The rows are grouped in 3 ways, from coarse to fine. Each group lies inside one group of the grouping before and may be the whole of it. The rows also spread widely along 8 directions, which tell nothing about the answers.
Some rows, each with its group in each grouping after it:
[  2  -6 -22  -4  11 -19 -24 -17  -4  -1   7  -7   9  13  15  -3  36 -23
   3   1   7 -10 -14  -8   7   3  26   8  14 -17  12   1  -4  -2]	Fif q254 vak
[-19   7  -3  -1  14  -3  -1  10  -7  -1  -1  13   7   8  -6   2  -4  -3
   1   2   2   9 -21  -4   1   1  12   4 -12  10   3 -11  14  -3]	Fif q784 sepam
[ -2   6  -6  -2   7 -32  -5 -11 -11  -7 -11   4 -15  -1  23  13  27  14
   2  16 -13 -10  15  -7  15   4  -4  -1 -18  -9  20  16  -5   4]	Fif q784 dit
[-12  -4   7  -9  -8  12  -1 -13  -9   3  23   6   9   3 -23 -10   4  -8
   9 -17  11   9   7   1  -5   0  10  15  -4  16   5 -12  12  -8]	Fif q784 tuke
[-14   4  13  -9   3   0 -44  -9 -36  20   0 -37  10   8 -14 -17  -5  -3
  -1 -50  14   6  25  15 -17 -11  35   8  13  12  -1  -8  21 -35]	Nup q24 Goze
[  8  13  -7  -3 -14 -10  -6  -5  -3 -13 -13  27  -1   0  -3  14  14  -5
   1  -2 -10 -11 -20 -13   4   3  -8  -5 -13   0  15  -6  -7   5]	Fif q254 valim
[-16   0 -13   3   0 -10 -15  17   6  10 -21  24 -10  13 -11  14  -3 -14
   1   7  -7 -10 -32   6   7  -4  10  -6  -5   1  10  -1 -14 -10]	Nup q421 Disot
[ -5  -9 -18  -2 -12   7 -14  -9  17   2  12  20  15  17 -28  -5   9 -40
   3  -9  14   0 -44  -8 -10  -4  23   3  19   3   7 -22  -2  -1]	Fif q425 Sumal
[ 17  19  -4   4 -11 -11   5 -14  -7  -3  -5   9  -7  -3   8   7  10   9
   0  -3 -10  -6   2 -15   0  -3 -13  -3  -3  -5  12   4  -7  10]	Nup q139 pifem
[ -6   9   6   1   8  -1   5  -5 -19   2  11  -1  12   1  -1  -6  -2   5
  -7 -14   6  11   6  -8  -6   0  11   9  -3  10   0  -6  23   1]	Fif q935 purol
[-13 -14   2  10 -15   4  13 -11   4  39   7   6 -17   4 -32  -5 -14   1
   6 -13   8   4  23  28 -19 -13  12   8  11   9   5  10  -9  -3]	Nup q139 Zegu
[  1   7  -5 -23  -6 -16 -18  -5  -3 -26   7   4   2   5   2   0  27   0
  12   4  -3  -6  -4 -29   8  -2 -14   3 -18  -4  25 -14   2  -6]	Fif q425 Zav
[ 20   3  -6   1 -18   0  -6 -38  -2 -13  14  16   9  -4   1   3  31 -18
  -1 -11  -1 -16  -1 -19   5   8   2   6   8   1  12  -2  -7  12]	Fif q425 Zav
[-19  -7 -10 -10   2 -13   7   9  11   5   7  12  -9  12 -13  -1   6   2
  15  19   3  12 -13  -2   1 -10   0   4 -17  -5  16  -5   2   0]	Fif q784 tuke
[ -9  -1   1 -12  -3  -1 -10  -5  -9   6  16 -11  10  10 -16 -16   1  -3
   5 -21  14  13   7  -3 -15 -11  15  10   3   3   7 -14  20  -9]	Fif q935 purol
[-15   0  -3  -1 -12  -3  30  14  14  29   6   8 -17   9 -32 -10 -25  17
  12   5   7  22   2   7 -24 -24 -10   4  -6   0   9  -5   3   5]	Nup q139 pifem
[-11 -14   1  12  -7   3  -6 -22  -6  21   7  10  -1   0 -20   1   3 -12
  -5 -19   6  -8  14  19  -8   2  24  11  11  16   2   8  -2  -1]	Fif q425 Zav
[  6  13 -21  11   5  -6  38   3  20  13  12  12   1  15  -3 -10 -10   0
   2  19   7  23 -36 -20 -14 -14  -5   1   9 -17   2 -10   5  27]	Nup q139 pifem
[  0  -4   2   4 -12  -1  18 -12   2   4   8  25 -11  -6  -4  10  14  -2
   6  12  -8 -12   1  -2  16   5 -15   6 -13   9  14   9 -17   5]	Nup q24 Goze
[-23  -1  -3   5  17   4   7  19  -1   8   1  27   2   8  -8  10  -9 -14
   0  14   0  -2 -31   0  13   3   8   5 -10  21   5  -8  -2  -8]	Nup q139 Zegu
[-17  -2   5  13  18   4  22   1 -11  20  11  12  -1   2  -1   2  -9  -1
  -6   5   4   4   2   8   5   4   9  13  -3  19  -1   5   5   1]	Nup q139 Zegu
[-26 -21   0   7  19  -3  15 -10  -3  25  25   0  -4   6  -5  -6   4  -3
  -2   7  13   6  17  14  -2   4  22  20   5  12   4  11   9   1]	Fif q425 Sumal
[-28  -2   7   3  -3  -4  33  28   7  27  -6  23 -25   5 -30   6 -31  26
  10  15  -4  15   6  17 -11 -17 -18   1 -25  14  10   2  -2   0]	Nup q139 Zegu

New rows, each followed by its group in each grouping:
[-47 -35 -11 -18  -1  -5 -37  22  13  21   0   9  -6  21 -45  -6  -2 -24
  19  -2  14  -2 -14  25  -8 -14  33   8  -3  16  19 -13  -5 -36]	Fif q425 Zav
[  3   2   5 -14 -14   1  -7 -14 -10  -4  16   2  -1   1  -9  -4  15  -5
  12 -12   4  -6  13 -10   3  -3  -7   9  -4   6  17  -8  -5 -10]	Nup q139 Zegu
[-10  -6  -4 -20 -21   6  17   7  17   1  26  16   3  10 -36 -14  -2  -5
  19   0  13  19 -13 -15 -13 -16 -10   8 -10   2  15 -23  10   2]	Fif q935 purol
[-11  -1 -12  22  19   1   7  -2  -3  22   2  14   3  11   5   4  -4 -19
 -13   3   2  -2 -25   5   6   7  25   6  13   4  -6   8  -1   7]	Nup q421 Disot
[ -1  -7  -8  10   1  -4   6 -19  -4   8   7  23  -1  -1   1   9  18 -16
  -5   1  -1 -13  -4   4   9  12  13   9   3   7   6  10  -8   8]	Fif q254 valim
[ -9   8   5 -12  15 -18 -10  -5 -21 -14  10  -9   0   2  19   1  22  13
   1   2  -2  -3  18 -19  10   4  -4   9 -18   3  17  -1  13  -7]	Fif q425 Sumal
[-11 -15  14  19 -20   5  37 -22   0  26   6  34 -24 -16 -24  13  -8  17
  -2  -2  -7  -8  38  25  -3   5 -10  12 -13  25   6  25 -11  16]	Fif q425 Zav
[-23 -13   2  -1 -17 -10   3   7   2  34 -11   9 -23   5 -37   0 -16  16
   8 -13   2   5  24  33 -23 -16   7   1 -10   6  11   8  -2  -8]	Fif q254 valim
[-10  -2   0   9   9 -10   3  -5 -11  19  -5   0  -9   3   2   5   3   3
  -2   1  -2  -3   6   9   5   0  10   4  -2   5   5  12  -3  -3]	Nup q24 Goze
[ -2  -7  -9 -15  -8 -11 -15 -11  -1  -2  11   1   1   7  -6  -5  26 -12
  13  -3   6  -6   0  -7   1  -3   5  10  -2  -7  19  -6  -3  -7]	Fif q254 vak
[-21 -20   5   1   2  -4   4  -9  -5  10  10  19 -11  -5  -8  10  12  -1
   3   7  -2 -13  22  13  11   7   5  15 -14  21  14  13  -8  -5]	Fif q425 Zav
[-13  15  -5   3  29 -31  13  11 -12  -1 -12  -1  -9   7  25   7   3  27
  -3  23  -9  13   0 -12   7  -1  -2  -1 -24 -10   9   8  17   9]	Fif q784 dit
[  6 -12  -7   3 -18   1   2 -30   1  13  16  13  -3   0 -14  -2  20 -17
   3 -14   7 -10  10   8  -4   4  13  12  12   1   9   7 -10   5]	Fif q254 valim
[-14   9  13  -6  13   2 -11  -2 -28 -14   6  10  14  -4   2   5   7   1
  -7 -12  -2  -6   4 -12  12  12   3  11 -20  27   8 -11  17 -12]	Fif q425 Zav
[ 10  -1 -16  -5  -8   1  -5 -17   8  -4  18  11   8  10  -5  -4  21 -30
  10   1   8  -7 -24 -18   4  -1   6   7  13  -5  13 -12 -12   1]	Nup q139 Zegu
[-14 -13  -9  12  -6  14  13   4  16  20   3  42  -3   9 -30   9  -8 -29
   4   7   4  -7 -35  12   3   0  12   4   5  19   4  -5 -18   0]	Nup q139 Zegu
[-17  -3  22  -9   7  12  -5 -14 -35   5  24  -2  10  -8  -5  -7   7   1
  -3 -28   8  -3  37   9   3  13  13  24 -10  30   4  -2  19 -18]	Fif q254 valim
[  6 -14 -26  -3 -25 -16  28  -8  34   7   8  34 -21   7 -16   5  21  -7
  17  30  -2  -4 -18  -7  -1  -7 -17   1  -6 -21  24   5 -25  22]	Fif q254 valim
[-16 -12   7   4  -6  -9  21  -4  -2  13   7  21 -18  -7  -8   9   4  14
   3  11  -6  -4  27  11   6   3  -5   8 -20  14  13  18  -4   5]	Fif q935 purol
[ -3  33  15 -24  -6 -10 -36   9 -37 -21 -15 -11  12   3  -6  -3  -1  17
   0 -39  -3   6   9 -17 -12  -8  -6  -3 -23   6  13 -27  27 -23]	Fif q254 valim
[ -2  18   1   8  23 -13  13  -8 -20 -10   0  11   5  -2  26  10  12  10
 -11  10  -9   1  -2 -16  17  14   0   6 -16   5   2   5  15  13]	Fif q784 dit
[ -3  15 -12 -40  14 -17 -23  14  -6 -21  25 -34  16  25   7 -28  19  -5
  22   2  18  21 -19 -42  -5 -20  -4   7  -5 -22  22 -37  21 -19]	Nup q139 Zegu
[-15 -10   1 -16 -15  -4   7   4   6   4  16  12  -7   4 -23  -6   4   5
  15   2   5   7   9  -3  -4 -11  -8   7 -17   6  20  -7   3  -5]	Fif q935 purol
[ 17  10 -20  -6  -9 -14  22 -13  19 -25  10  30  -1   5   9   8  30  -9
  11  29  -7  -2 -34 -36  15   3 -21   0 -14 -16  19  -8  -9  25]	Fif q784 dit
[-29  -8  10 -16   3  -3 -17  11 -18   8   5   4  -2   4 -18  -2   3   1
   7 -13   5  -2  14  13   0   0  12  12 -17  20  13  -7   9 -25]	Fif q254 valim
[-37  -9   1 -22  26 -26 -19  31 -12   6  -3 -13 -14  12   6   0  10  11
  16  23   0   1   4   1  17  -8   2   6 -27   3  23  -1   3 -32]	Nup q24 Goze
[-21 -29  -5  14   3  16  17  -5  12  22  18  48  -6  -2 -19  14   8 -33
   2  20   1 -21 -18  21  25  16  15  18   1  34   6  12 -27  -4]	Nup q139 pifem
[-20  -7  -4   6   1  -1  44  16  13  12   5  44 -14   1 -16  12  -7   6
   4  30  -6   4 -18   3   8   4 -15   7 -25  13  10   2  -5  16]	Fif q254 valim
[ -7 -10  -9   8 -10   2  17  -6  11  12   6  34  -5   3 -18   7   5 -15
   2   7   1  -5 -17   7   2   4   4   7  -2   7   8   2 -10   9]	Fif q254 valim
[ 14   6 -15   9 -26  -2  -1 -21  14  -1  -9  30   0   5 -19   9  10 -19
   2  -6  -4  -4 -29  -5  -7  -3   5  -9   6  -7   6  -5 -12  16]	Fif q784 tuke
[ -4 -12 -18  23   1  -1   7 -21  11  31   6   7   4  12 -16  -6  -4 -19
  -9  -9  12   6 -14  13 -21  -5  35   5  30  -3  -6   5   2  16]	Fif q425 Zav
[-25  -7   4  30  18   3  23  -6 -11  36  -2  16  -6   0 -10   7 -18   4
 -14  -2   2   9   7  32  -5   6  29   9   1  21 -12  19  10   9]	Fif q784 tuke
[  6  26  -4 -12  -9 -12  -4  10  -7 -24 -14  22   2   3  -1  11   9   7
   3   0 -12  -3 -25 -26   2  -2 -20  -7 -24  -3  17 -18   5   3]	Fif q254 valim
[ -5  19   0 -25 -11 -15 -33   7 -11 -21 -11  -3   3  10 -12  -1  10   4
  13 -15  -2   6 -10 -18  -6 -12  -5  -7 -20  -5  20 -23  11 -16]	Fif q784 tuke
[-21  12  -4  -9   2 -21   4  28   1  17 -11 -11 -20  16 -10  -8 -20  29
   9   4  -1  21   2  -1 -18 -25 -10  -4 -16 -15  13  -5  12  -5]	Nup q421 Disot
[-19  -6  16 -17 -11  12 -27  -2 -21  14  13  -6   4   2 -31 -11  -6  -8
   9 -37  11  -2  23  16 -10  -7  18  14   0  26   9 -12   5 -35]	Nup q139 pifem
[-12   3   6   8  17 -19  24  -5 -13   3   7   7 -14  -6  18  10   9  25
  -6  18  -9   1  26  -5  10   7 -10  10 -21   7  12  17   7  12]	Fif q425 Sumal
[-13   0  -5  24  18  -9   8  -6 -12  33  -5  -2  -9   6   6   4 -10   2
 -15  -5  -1   0   8  19  -2   2  26   7  12   2  -6  21   3   5]	Nup q421 Disot
[ -8 -16  -2  10 -22   1   8  -8  12  20  -6  39 -24  -2 -26  19   3 -12
   8   6  -8 -20   1  22   7   0  -3   2  -5  17  15  15 -33  -1]	Nup q139 Zegu
[ -1  13  -3   0   7 -12   3   3  -7   0  -4   6  -4   6   5   5   2   5
   1   5  -4   1  -6 -11   3  -4  -5   0  -8  -1  10  -2   1   2]	Nup q139 Zegu
[ -1   5 -15   2  18 -29  12  -4   2 -10   2   7  -6   5  26   8  23  10
   1  32  -9  -1  -8 -24  13   3 -10   3 -15 -15  18   8   1  18]	Fif q425 Zav
[ 14  40  -4  -1  -4 -21  -8  10 -13 -18 -32   6  -1   5  11  12  -1  18
  -3  -3 -17   3 -26 -29   0 -10 -21 -18 -18 -13   9 -13   7   4]	Nup q24 Goze
[ 18  29   6 -16 -19 -12 -14 -10 -19 -17  -2  -8  -2  -2   4  -2  11  16
   7 -19  -7  -1  15 -24  -6 -11 -21  -2 -11  -6  18 -10   4  -3]	Nup q139 pifem
[-22 -17   0 -10   1 -13  17  -3   4  15  23  -3 -15   3 -11  -9   8  16
  14  13   7  10  30   3  -5  -9  -5  17 -14   2  19   7   4   2]	Fif q425 Zav
[-17  -9  -9 -12  15 -12  35   9  11  -5  28  22  -6   4   9   1  22   4
  15  44   1   4 -13 -19  21   5 -20  18 -28  -2  21  -2  -1  10]	Fif q254 vak
[  6   4 -10   3 -22  -7  17  -9  12   4  -4  29 -10   1 -15   9   9   1
   8   5  -6  -3 -13  -5  -5  -4 -12  -1  -8  -6  14   0 -11  15]	Fif q254 vak
[ -5 -18  -4  12 -12  11   2 -21   3  26  15  19  -3   0 -21   0   5 -27
   1 -10   8 -12   1  19  -1   4  23  13  19  16   3   8 -16  -2]	Nup q139 pifem
[-21 -12  -7   4  21  -7 -20  -1 -11  25   3 -11   1  15  -3  -5   2 -17
  -1  -7  12  -2   1  17  -2  -4  37  10  15   6   3   4   1 -19]	Nup q139 Zegu
[ 11   2  -9 -11 -15  -7 -11 -16   3  -6  12   5  -2   4  -3  -2  23 -12
  12  -2   0 -10  -4 -14   4  -5  -4   5   3  -6  19  -4 -14  -2]	Nup q139 pifem
[ -9  12  -8 -20  11 -26 -29  11 -16 -15  -9  -9   3  12   9   0  19   4
   7  -1  -2  -1 -10 -16   3  -6   3   1 -16 -11  19 -12  10 -14]	Fif q254 vak
[ 10   6 -21  23   0   0  15 -20  11   2  -1  32   8   7  -1  10  10 -25
  -8   9  -1   0 -44  -9   3   7  15  -2  12  -6  -3   0  -5  26]	Fif q784 tuke
[  7  -5 -11 -21 -24  -2   4 -12  14  -8  24  14   1   8 -19 -11  23 -14
  19   0  10   2 -12 -20  -5  -6 -10   9  -2  -9  21 -17  -4   4]	Fif q254 valim
[ -3  14  -4  -8   7  -9  -5  -1  -9 -22   1  15   7   2   8   7  18  -2
   4   8  -7  -2 -19 -22  15   7  -4   2 -20   4  13 -11   6   2]	Fif q784 sepam
[  9 -14 -16   0 -31   1  10 -23  22   7  16  27  -2   4 -25  -1  17 -23
   9   0   6  -5 -13  -6  -6  -5   3   3  11  -5  12  -2 -15  14]	Fif q935 purol
[-23  -8 -10  39   8  -6  21  10   8  53 -29  29 -22   6 -21  18 -35   2
 -15   7  -7   0 -13  43 -13  -7  26  -5   9  13  -8  25 -13   9]	Nup q139 pifem
[ -8  18   3  -3   5 -10  19   6  -9  -5   0  10  -1   3   0   1  -6  20
   1   4  -3  16  -4 -15  -2  -3 -11   2 -22   3   7  -8  19   8]	Fif q784 dit
[ -5  -1 -20   3  16 -19  28  -7  12   9  18  -3  -5  14   7 -10  10   5
   6  26   8  22 -12 -13  -5  -8   4   6   1 -22   8   2  11  22]	Fif q784 tuke
[-19   7  -5 -15  17 -12  -6  23  -4  -1   2  -2   0  15  -1  -4  -1   1
  11  11   4   9 -15 -12   3 -11   0   3 -15   0  16 -15   7 -15]	Nup q139 Zegu
[ -7 -36 -15   5 -17   1  12 -35  21  29  30  13 -12   5 -26  -7  23 -25
  15   5  15  -4  12  23  -3  -2  23  17  18  -2  12  16 -19   8]	Fif q784 tuke
[  8  16   3  11   4 -13   9 -22 -17   1   3  -4   0  -1  13   2   8  15
 -11 -11  -4   4  18 -11  -8   1   1   3   1  -3   3   8  14  17]	Fif q425 Sumal
[ 8 17  2 12 -7  0 13 -8 -6  3 -8 22 -2 -2 -5 11 -5  2 -5 -7 -8 -3 -7 -6
 -1  0 -8 -2 -4  7  4  0 -4 10]	Nup q139 Zegu
[  8   8  -1  -6 -23 -11  13 -12   7  -8   4  15 -10  -2 -12   2   8  15
   9   1  -5   1   7 -17  -8  -9 -24   0 -15  -5  19  -4  -2  15]	Fif q425 Zav
[-21  -4  -6  30   1  -4  25   6  10  37 -18  26 -14   7 -28  10 -31   7
 -13   0   0  10 -12  25 -22  -8  18  -4   5  10  -7  10   3  15]	Fif q425 Sumal
[-38 -14   0  -7  -4  -2  19  27  16  18   0  34 -17   9 -38   4 -17   6
  16  19   0  13 -13  15  -2 -10  -3   4 -29  18  13  -6  -1  -8]	Fif q784 dit
[ -4  15  -4 -10  19 -16 -21   2 -21  -1   3 -24   9  14  13 -10   7   1
   2 -10   7   8   1 -15  -3  -9  12   4   2  -7   9 -10  16 -14]	Nup q139 Zegu
[ 13   3 -13   5  -7 -23  20 -16   8   3   3  12 -22  -2  15  10  23  10
   8  25 -11 -10   9 -11  10  -2 -19   2  -6 -16  20  19 -21  19]	Nup q139 pifem
[  0  17  -9   7 -14  -9 -12   1   1   2 -29  21   0   9 -21  10 -10  -4
  -4 -16  -7   3 -29   0 -13  -9  10 -14  -2  -1   3 -10   2   3]	Fif q784 dit
[-15  14  -9  14  19 -12  25  17   3   4 -10  21  -1  11   1   9 -14  11
 -10  19  -4  15 -32 -12  -4  -3  -1  -3 -13   2   1  -6  15  18]	Fif q425 Sumal
[ -2  16  11 -15  -6  -7   5   2 -18 -22   1  22  -3  -8   4  12  14  14
   5   3 -13  -8   8 -18  15   8 -26   5 -34  12  19  -7   4  -1]	Fif q254 valim
[-10  12   2  -5   5 -22 -24  -3 -23   4 -17 -12  -5   6   1   1   3  14
  -1 -19  -4   3  17   5  -7  -7  14  -2  -9  -3   9   2  13 -11]	Fif q784 dit
[ 13  16 -18  10  -8 -11  36 -10  18  -4   3  26  -4   6   1   5   5   6
   3  22  -6  14 -30 -23  -5  -6 -17  -5  -7 -19   8  -2   1  36]	Fif q784 tuke
[-24 -10   6   3  -6  -5  12   6  -3  25  -4  19 -17  -1 -22   6 -10  14
   5  -1  -2   1  15  23  -8  -5   2   8 -17  13  10   9  -1  -3]	Fif q254 vak
[  3   6  -5 -17 -21 -21  -1   0   3 -13  -7  19 -17  -1  -5  10  20  11
  15   9 -12  -9   3 -13   5  -6 -25  -3 -25  -9  28  -1 -12   3]	Fif q254 valim
[ -5   0  -3 -13   8  -5  -8 -12 -16  -1  24 -11  12   7   2 -15  18  -9
   3 -12  13   4   8 -10  -2   2  15  17   3   0   8 -10  16  -7]	Fif q254 valim
[ -1  13  -2  -5   5 -21  11  -8 -11   1   3  -8  -8   4   9  -5   7  23
   4   3  -2  13  16 -12  -6  -8  -6   3 -13 -12  11   3  14  10]	Fif q784 dit
[ -3 -19 -15   1 -13 -13  -4 -21  14  19   8   2 -11   9 -18  -6  13  -9
   9  -2   8  -2   9   9 -14 -11  15   6  14 -10  13   8  -9   6]	Fif q425 Zav
[-17 -22 -13 -26   1  -7   7   3  15  -3  36  12   0  11  -9 -10  31 -17
  26  26  13   1 -13 -14  13  -1  -4  20 -13  -4  26 -11  -6  -6]	Fif q254 vak
[  1  -9 -14   0 -13  -7   0 -18  11   5   6  18  -4   7 -13   2  18 -17
   8   3   2  -4 -11   0   0  -1  10   4   3  -5  12   1 -10   6]	Fif q784 dit
[ -2 -16 -15  17 -15  -1   9 -17  19  12  -4  42  -9   1 -19  16  10 -22
  -2  10  -5 -17 -20   9   3   6   9   1   5   7   9  11 -23  15]	Fif q425 Zav
[ -6   0   1  37  -2   4  24 -19  -5  28 -13  33  -9  -7 -11  18 -15  -1
 -18  -7  -8  -3   0  26  -5   9  20   2   4  18 -12  22  -3  21]	Fif q784 sepam
[-13  -3   1   1   5  -9  -1  -3  -5  -7   0  27  -7  -2   2  18  16  -2
  -1  13 -10 -16  -4  -6  18  11  -4   5 -19  16  16   5  -7  -1]	Fif q425 Sumal
[  7   1 -15  -2  13 -11   9 -13   1  -7  19   6   3   8  18  -1  28 -14
   5  20   2  -5 -13 -23  17   4  -2   9   3 -10  14   0  -8   8]	Nup q139 Zegu
[-13  -7  -1  -7 -12 -22 -12  -1  -4  20 -10  -8 -17   6 -16  -1   1  16
   7 -10   0   3  30  16 -16 -17  10  -1  -6  -5  15  11   3  -8]	Fif q935 purol
